The rows are grouped in 4 different ways at once. Each group adds its own fixed numbers to the row, and there is some noise. The rows also spread widely along 11 directions, which tell nothing about the answers.
In the rows, zero is written as 128.
Known rows, each followed by its group in each grouping:
[ 87 141 117  84 125 159  74  93 182 107 180 155 140 139 195 123  97 157
 189 167 136 160]
J113 (2) E J228
[118 120 124 116  60 139 180 120 178 120 129 141  99 126 108 123 106 149
 138 127 105 119]
J113 (1) Q J228
[ 68 186 135 143 147 122 109 167 120 163  68  58 130 121 109 157 156 127
  85  71 102 127]
J402 (3) E J850
[143 104  85 109 127 158 149  87 164 116 115 146 148 133 130 113 111  88
 145 147 109  69]
J402 (2) G J340
[131 149 120 151 130 116 118 103  24  86 143 171 154 165 107 195 152 104
 117 111 140  68]
J271 (1) M J340
[153 181 152 123 103 103 151 157 130 146 134 124 112 141 109 127 140 136
 122  92  99 139]
J123 (0) M J308
[116 114 154 201 160 165 114 197  99 160 102  67 121 118 113 118 126 137
 102 116 150 115]
J123 (0) G J194
[151 143 148 149 142 109 124 138  63 172 137 108 126 137 113 158 152 129
 101  96 131 135]
J271 (3) Q J194
[163 131 147 163 104 119 151 142  97 101 127 130  81 126 114  86 143 128
 114 125 130 130]
J113 (0) M J308
[140 119  67 123 190 179 116  89 171 134  97 144 172 131 189  95 134  45
 153 195 150  76]
J113 (1) E J850
[ 93  78 118 166  87 118 113 111 106 127  91  98 104 105  95 121 144 164
  85 121 130 163]
J271 (1) M J850
[100 115 108  95 143 112 150 139 119 160  91 152 117  82 161 214 145  96
 135 134 145 164]
J402 (1) Q J228
[115 158 147 121 137 125 132 203 135 163 132 120 148 128 128 186 117 150
 139 100 140 137]
J123 (3) E J228
[117 175 117 108  95 127 114 137 168 194 163 178 133 161 162 168 124 161
 139 136 140 171]
J113 (1) E J228
[120 132 108  97  84 131 190 119 157  89 104 198 104 120 124 174 121  96
 168 135 110  89]
J123 (2) M J340
[159 144 104 101 125  87 117 133 157 119  88 153 118  93 130 136 159  99
 107 132 148 205]
J402 (0) G J194
[151 111 112  86 159 103  84 132 143 128 135 105 207 129 130 154 120 122
 129 118 135 155]
J123 (2) M J228
[152 114 106 166 136 119 123 152 109  98  88 158 142 122 119 138 149  94
 102 154 180 135]
J113 (1) M J228
[139  74 126 102 140 106 166 176 157 133  92 105 111  75 136 149 139 117
 144 128 145 172]
J271 (0) M J308
[175 143 122 182 115 143 149 125  88  99 141 193 125 160 117 105 134 104
 121 159 162  98]
J113 (3) Q J308
[117 164 118 113 145 114 119 167 161 140 103 145 172 133 136 173 140 115
 141 132 152 171]
J123 (3) M J308
[140 120 132  48 135 113 139 128 163  81 140  86 128  80 148 129 121 123
 176 108  91 116]
J113 (1) E J850
[164 118 131 114 118 102 133 148 105 118 131 126 121 115 112 153 146 130
 118 103 131 125]
J113 (1) E J340
[161 105 139 149  96 157 170 144 127 176 168 113 115 147 118  94  94 158
 129 127 110  77]
J113 (0) G J850
[145  63 139 158 152 170 119 175 160 133 136  90 151 108 141  80  97 150
 146 165 177 142]
J271 (3) Q J228
[151  66 128 145 126 135 175 179 104 137 128 134 111 101 116 144 106 138
 124 123 147 109]
J402 (0) E J308
[110 193 123 116 119 147 117 120 197 166 121 127  99 129 172 111 141 122
 155 144 111 160]
J113 (1) G J194
[150 104 130 140 159 159 156 125  70 152 148 147  96 103 186 126 112  94
 161 155 122  72]
J402 (2) M J850
[ 81 123 103  92 118 127 169  64 116 144  98 166  56  78 180 162 150  88
 159 156 105 168]
J402 (3) Q J308
[137 176 127 167 121 115 151 136  71 123  97 184  87 142 130 157 168  83
 108 130 146 115]
J271 (0) M J228
[181 133 103 119 131  93 114 101 102  76 115 141 186 154  87 133 152  94
 104 115 139 109]
J271 (3) M J340
[172 130 166  94 111  89 141 164 129  19 146  77 133  97  74 110 125 152
 149  72 104 125]
J271 (3) G J308
[149 117 134 152 164 164 129 150 126 178 146 138  98 121 187 100 133 118
 154 162 157 132]
J271 (0) E J308

New rows. What belongs after each?
[ 56 162 132 192 123 180 108 125 115 145 110 129 116 151 143 125 137 138
 122 148 146 115]
J271 (3) Q J850
[143 171 122 104  81  84 146 114  99 147 147 203  89 125 152 182 155 126
 136 131 126 164]
J113 (1) M J850
[119 123 113 146 148 127 128 140 116 105  89 134 129 123 134 144 150  90
 126 135 141 124]
J113 (2) M J308
[116 166 119 169 171 141 130 168 125 122  33  62 143 122  91 117 166  69
  84  93 118  78]
J402 (3) G J340
[102 131 130 110 113 118 132 166 181 156  88 110 103  82 142 134 139 141
 116 125 136 200]
J402 (0) Q J850
[136 201 103 102 131 145 121  80 166  93 145 129 181 190 121 106 128 100
 146 113  84  56]
J113 (1) E J308
[140 109  98 144 146 147 135  82 102 127  88 121  95  95 150  76 142  77
 116 153 116 107]
J402 (3) E J850
[112 184 139 118 131 124 118 161 130 118 125 134 114 125 147 159 144 123
 142 113 131 132]
J113 (1) E J228
[129 121  79 187  83 153 171  87  73  88 140 235 169 206  83 175 108 108
 116 156 154  29]
J113 (1) M J308
[ 74 174 140 180  95 133  86 118  89 108 144 114 154 190  88 132 128 182
  98 103 127 135]
J113 (3) M J308
[136 179 120  98 150 101  87 114 133 129 111 134 112 116 163 144 169  94
 127 118 119 172]
J113 (2) E J194
[ 96 190  95 131 143 140 116  22  57 142 129 132 162 189 126 156 135  82
 113 111  75  62]
J402 (3) M J194
[133 113 129 111 117 140 102  97 157  60 141  82 145 111 122  69 116 142
 138 135 114 127]
J113 (1) Q J850
[144 112 100 116 111 110 110 111 161 171 121 130 153 137 126 132 139 132
 100 139 144 184]
J113 (1) Q J228
[115  65 131 133  76 141 130  47 108 134 153  73  86 122 110  59 113 180
 126 125  80 135]
J271 (3) M J340
[ 94 147 143 177 124 171 140 118  79 159 138  81 121 168 111 107 104 143
 106 102  89  59]
J402 (0) M J228
[163 208 180 142 154 147 126 178 109 122 169 118 115 131 155 105 133 124
 157 113 121  99]
J402 (1) Q J308
[137  84 104 176 195 188  50 134 156  71 116  77 223 140 134  42 107 122
 125 174 188  96]
J271 (3) E J850
[146 198 159  95  77  72 139 151 120  76 152 158  94 124 115 160 152 150
 145  90 110 166]
J113 (1) M J308
[177  14  92 145 148 115 111 132 105  83  98 104 170  85 101 108 132 110
  97 152 178 137]
J113 (1) G J850
[171  65 155 111 159 116 152 199 149 107  93  67 101  35 142  99 139 116
 146 130 152 165]
J271 (3) Q J850
[185 124 122 136 115 110 105 112 104 120 144 122 130 135 105  77 127 135
  85 115 126 138]
J402 (0) E J228
[178 121 144  90 114 114 167 134 155 102 121 107  95  98 118  95 144 112
 141 110 106 124]
J271 (0) Q J340
[195 147 150 128 146 153 170 180 109 129 182 180 113 135 167 141 104 113
 179 143 152  71]
J113 (0) E J194
[ 64 207 123 134  92 110  83  97 174 156  74  86 108 137 113 111 185 139
  78  99  92 191]
J271 (1) Q J850
[ 60 107 137 169 187 163  88 131  52 178 128  50 150 136 150 149 124 141
 110 118 128 115]
J402 (0) M J308
[163 109 122 182 126 159  93  89  60  81 176 177 148 162 134  99 125 130
 133 171 173  88]
J271 (1) M J340
[ 81 115 109  86 120 166 132  61 144  98 163 129 161 143 151 135  75 136
 189 151  98  97]
J123 (3) M J228
[ 86 147 136 143 132 133  58  79  94 161 128 108  58 101 189 101 178 139
 125 152 130 212]
J113 (1) G J340
[119 161 145 132 107  97  77 118  71  57 145 121 137 128 103 128 135 158
  99 101 131 155]
J402 (0) M J850
[173  90  75 106 114 113 131  74 157  84 103 152 162 136  95 118 130  92
 112 129 122 106]
J271 (2) E J194
[200 135 179 161 130 158 127 121  71 105 208  96  84 142 133  31 114 151
 150 108  89  53]
J271 (2) E J308
[142 138  72 109  97 120 160 107 178 145  98 210 147 160 125 162 135  92
 117 147 146 126]
J271 (0) E J228
[ 66 162 127 105 100 133  87  45 109 171 167 105 126 153 148 144 138 165
 127 112  80 146]
J271 (1) Q J850
[124  84  90 141 142 153 108 103 175 105  95 109 182 143 113  98 115 115
 118 156 151 127]
J271 (0) M J194
[100  53 143 141 147 166 119 118  77 166 174 100 114 111 167 148  97 164
 149 150 148 142]
J113 (0) Q J194
[104 151 139 112 134 122 114 132 139 134 102  58 119 115 122 110 142 130
 114  94  92 139]
J402 (0) M J340
[103 203 127 145  62 127 162 160 172 179 111 197  74 144 141 156 142 141
 133 139 132 161]
J113 (3) G J850
[173 109 136  99 120 113 151 176 163 148 144 101 183 138  91 159  92 145
 136  84 107 106]
J123 (2) M J194
[166  97 108 106  75 130 133 103 164 147 173 164 142 140 122  99  91 168
 129 144 126 144]
J123 (0) E J850
[104 121  96 109 161 157 135  98 125 116 111 137 165 133 147 164 114  79
 145 138 120  77]
J402 (2) Q J228
[106 104  96  94 125 119 132  90 103  64 118 139 148 121 116 179 126 107
 136 119 121  97]
J113 (1) E J228
[152 167 142  96 168 134 112 111 121  91 145 126 128 121 170 119 142  84
 167 130 116 103]
J271 (2) Q J228
[ 71 188 140 153 111 131 120 169 117 144 118 162 118 146 141 203 146 144
 132 121 151 147]
J271 (1) M J228
